The groups are shells around one centre, one inside the other: the same stretched ball of 7 dimensions in 6 sizes.
In the rows, zero is written as 128.
Some rows, each with its group after it:
[145 126 106 166 135 151 159 152 226  96 110 129 121] : k_804
[155 101 115 164 141 134 159 114 208  90  85 116 124] : k_922
[134 122 105 159 130 140 158 147 207  97  85 124 119] : k_743
[167  85 116 160 156 140 144 115 190  88  87 109 128] : k_743
[180 130 109 148 152 133 124 154 198 115 111 100 109] : k_804
[161 117 107 147 143 122 134 149 190 134 128 129 112] : k_420
[150 122 106 132 131 125 134 139 209 126 116 140  88] : k_420
[181 122 116 157 148 134 141 125 230 105 122 118 107] : k_445
[137 108 102 158 136 128 143 146 193 114 110 143 108] : k_922
[167 135 105 154 147 148 131 167 212 105 116 111 110] : k_804
[169  98 116 159 152 147 146 122 214  93 110 121 122] : k_445
[153  81 114 167 146 122 154 110 191 107 107 135 127] : k_743
[150  92 108 146 146 133 139 137 179 120 111 132 122] : k_804
[139 110 107 123 128 127 138 131 194 124  97 137  94] : k_743
[146 130 101 152 134 140 138 157 215 108 113 135  97] : k_804
[181 132 115 165 154 154 148 152 218  89  98  85 136] : k_420
[146 115 108 141 138 159 154 158 212 117 126 135 129] : k_922
[159 105 116 143 145 158 156 138 210 104 109 117 137] : k_922
[157 118 108 149 146 152 138 152 195  90  80 100 119] : k_922
[163 101 117 150 145 148 154 121 218  99 108 123 124] : k_764
[160  87 119 167 147 128 162 106 194  96  87 112 140] : k_445
[165 128 108 139 145 149 136 165 207 125 132 120 119] : k_764
[160 131 107 167 147 162 146 162 216  78  89  99 125] : k_445
[156 108 109 166 150 151 145 144 196  80  80 103 127] : k_420
[163 132 109 175 145 150 152 152 227  87 106 111 123] : k_922
[145 114 107 153 138 142 148 142 198  94  80 115 116] : k_804
[162 114 112 160 142 133 145 122 215  89  87 114 106] : k_764
[170 101 121 157 149 144 157 116 208  89  86 101 136] : k_922
[182 100 116 146 154 105 124 116 171 121  92  99 109] : k_445
[156 124 112 173 138 141 166 142 228 104 119 125 134] : k_743
[144 100 110 166 141 144 161 135 208 101 112 136 131] : k_922
[143 129 100 128 134 151 130 169 207 121 122 138  97] : k_804
[147 124 101 136 138 142 125 159 197 109 100 126  92] : k_922
[183 112 118 154 155 129 141 134 191 116 107  95 134] : k_764
[161  93 115 157 145 117 150 116 188 120 109 125 127] : k_804
[183 101 125 146 150 128 148 104 206 107  97 101 126] : k_445
[144 113 106 164 141 153 153 153 212 100 116 134 126] : k_804
[184 116 120 148 147 118 142 116 215 124 122 115 113] : k_743
[169  87 115 144 156 136 133 126 180 111 104 114 124] : k_764
[163  85 115 132 149 122 131 117 172 124 101 121 114] : k_764
[172 114 108 156 155 132 123 146 181  97  86  96 109] : k_420
[141 112  99 156 139 129 135 157 183 116 107 133 108] : k_445
[138 116 105 113 130 151 138 159 204 137 132 150 104] : k_445
[141 112  99 146 138 133 128 152 195 118 120 146  93] : k_764
[184 105 122 171 158 140 153 120 205  86  89  88 142] : k_922
[154  90 109 148 151 143 136 140 184 112 115 130 122] : k_445
[169 132 107 157 148 142 132 153 204  90  84  94 109] : k_420
[160 127 105 142 148 166 134 174 209 106 119 116 119] : k_420
[144 108 107 149 133 121 142 125 206 114 107 144  94] : k_420
[179 112 117 163 151 127 140 113 209  86  81  96 110] : k_420
[163 120 106 178 150 139 142 151 208  95 110 115 121] : k_764
[171 114 109 181 151 119 136 126 202  87  87 106 105] : k_743
[161 112 115 141 141 147 146 126 218  98  97 118 111] : k_764
[128 122  97 136 129 152 136 166 206 113 114 149  95] : k_420
[166 111 115 129 142 121 132 126 182 120  84 102 109] : k_743
[135 112 102 147 133 136 141 144 196 106  94 135 102] : k_804
[180 108 118 168 157 145 150 137 209 103 120 106 142] : k_445
[158 125 112 135 144 174 149 164 213  98 101 104 135] : k_743
[165 110 115 132 146 155 141 139 214 112 121 123 118] : k_764
[179 130 118 154 146 152 155 141 235 106 124 108 131] : k_743

New rows, each followed by its group:
[159 104 114 163 139 111 155 117 201 124 117 132 121] : k_743
[173 108 119 151 152 152 148 128 208  88  89  96 131] : k_804
[166 144 109 165 139 146 149 152 238  95 112 114 110] : k_743
[151  91 113 161 140 121 152 107 201 104  98 134 113] : k_420
[162  90 116 158 151 133 152 126 189 116 117 123 139] : k_445
[168  88 121 163 151 131 157 107 193  94  84 103 140] : k_420
[171 130 111 153 150 149 139 159 197  96  86  85 129] : k_743
[169  95 119 161 149 137 153 109 212  93  98 116 125] : k_764
[125 100  99 148 135 147 142 154 189 106 105 147 110] : k_743
[182 134 114 171 152 142 148 150 221 100 114  97 132] : k_445
[151 110 109 168 138 122 153 131 202 110 105 128 119] : k_804
[167  86 119 175 151 123 160 104 198  99  99 117 137] : k_445
[185 114 113 169 158 135 134 136 208 100 117 107 118] : k_804
[191 102 122 163 161 139 143 117 210  94 106  97 131] : k_764
[169 100 117 134 142 110 135 108 190 128 103 121 103] : k_445
[134 126 103 151 126 138 156 156 217 124 127 149 114] : k_743
[173 127 108 154 154 149 128 161 201  98 102  98 116] : k_804
[186 105 115 139 159 132 121 131 188 114 109 101 112] : k_804
[161 105 114 179 145 121 160 120 196  96  86 107 135] : k_743
[165  96 117 140 150 138 148 133 183 122 108 111 140] : k_445
[154 100 111 154 139 111 141 112 190 109  88 124 103] : k_420
[139 135 101 157 131 152 150 169 223 107 119 138 111] : k_420
[151 115 102 139 141 129 120 144 185 107  88 120  88] : k_743
[173 100 122 173 152 131 163 116 199  96  89  96 149] : k_743
[187 122 120 170 150 120 152 119 215 104 102  95 128] : k_743
[148 117 108 171 136 131 158 139 218 110 122 139 120] : k_420
[143 108 105 165 143 151 152 153 203  98 107 129 129] : k_922
[177 117 110 138 151 120 118 141 176 121  96  98 104] : k_420
[159 127 113 134 139 165 149 150 228 102 111 117 120] : k_420
[142 116 100 138 134 126 130 154 196 135 132 152  93] : k_420
[185 123 114 145 156 150 125 139 212  89  93  92 106] : k_743
[198 126 119 167 157 125 133 121 217  93  98  88 110] : k_445
[150 119 103 167 140 134 139 144 209  95 103 130 100] : k_764
[190 118 115 165 162 139 133 142 201  99 108  90 128] : k_922
[175 120 113 127 144 132 125 133 209 124 120 120  95] : k_420
[169 127 114 136 146 168 143 153 226  99 112 109 122] : k_445
[147 123 100 134 135 125 124 157 193 135 126 142  89] : k_420
[161 105 104 168 153 133 127 142 191  96 105 122 105] : k_743
[184 116 116 177 157 141 143 130 216  82  98  96 124] : k_804
[166 106 117 147 147 136 146 124 193  97  76  95 126] : k_922
[163 120 113 151 148 171 151 153 223  89 106 108 132] : k_420
[145 104 103 116 139 138 119 149 179 128 111 137  91] : k_445
[168  98 119 142 145 135 148 110 210 107 104 120 117] : k_420
[167 110 118 177 144 130 162 115 216  88  88 106 131] : k_764
[157 108 113 144 138 130 151 132 209 132 134 140 120] : k_420
[145 122 101 125 136 139 127 169 188 139 128 139 102] : k_420
[129 119 100 158 129 143 152 155 212 106 111 147 109] : k_764
[172 100 116 160 149 123 141 113 207 107 114 125 111] : k_804
[190  97 121 151 159 125 131 107 198 101  97  99 114] : k_420
[182 116 118 181 151 121 150 117 212  90  92  96 124] : k_764
[169 116 112 150 146 131 132 128 202  95  85 104 102] : k_804
[183  98 119 148 152 110 133 107 194 125 117 118 109] : k_420
[161 130 106 167 148 165 146 166 225  87 114 114 123] : k_445
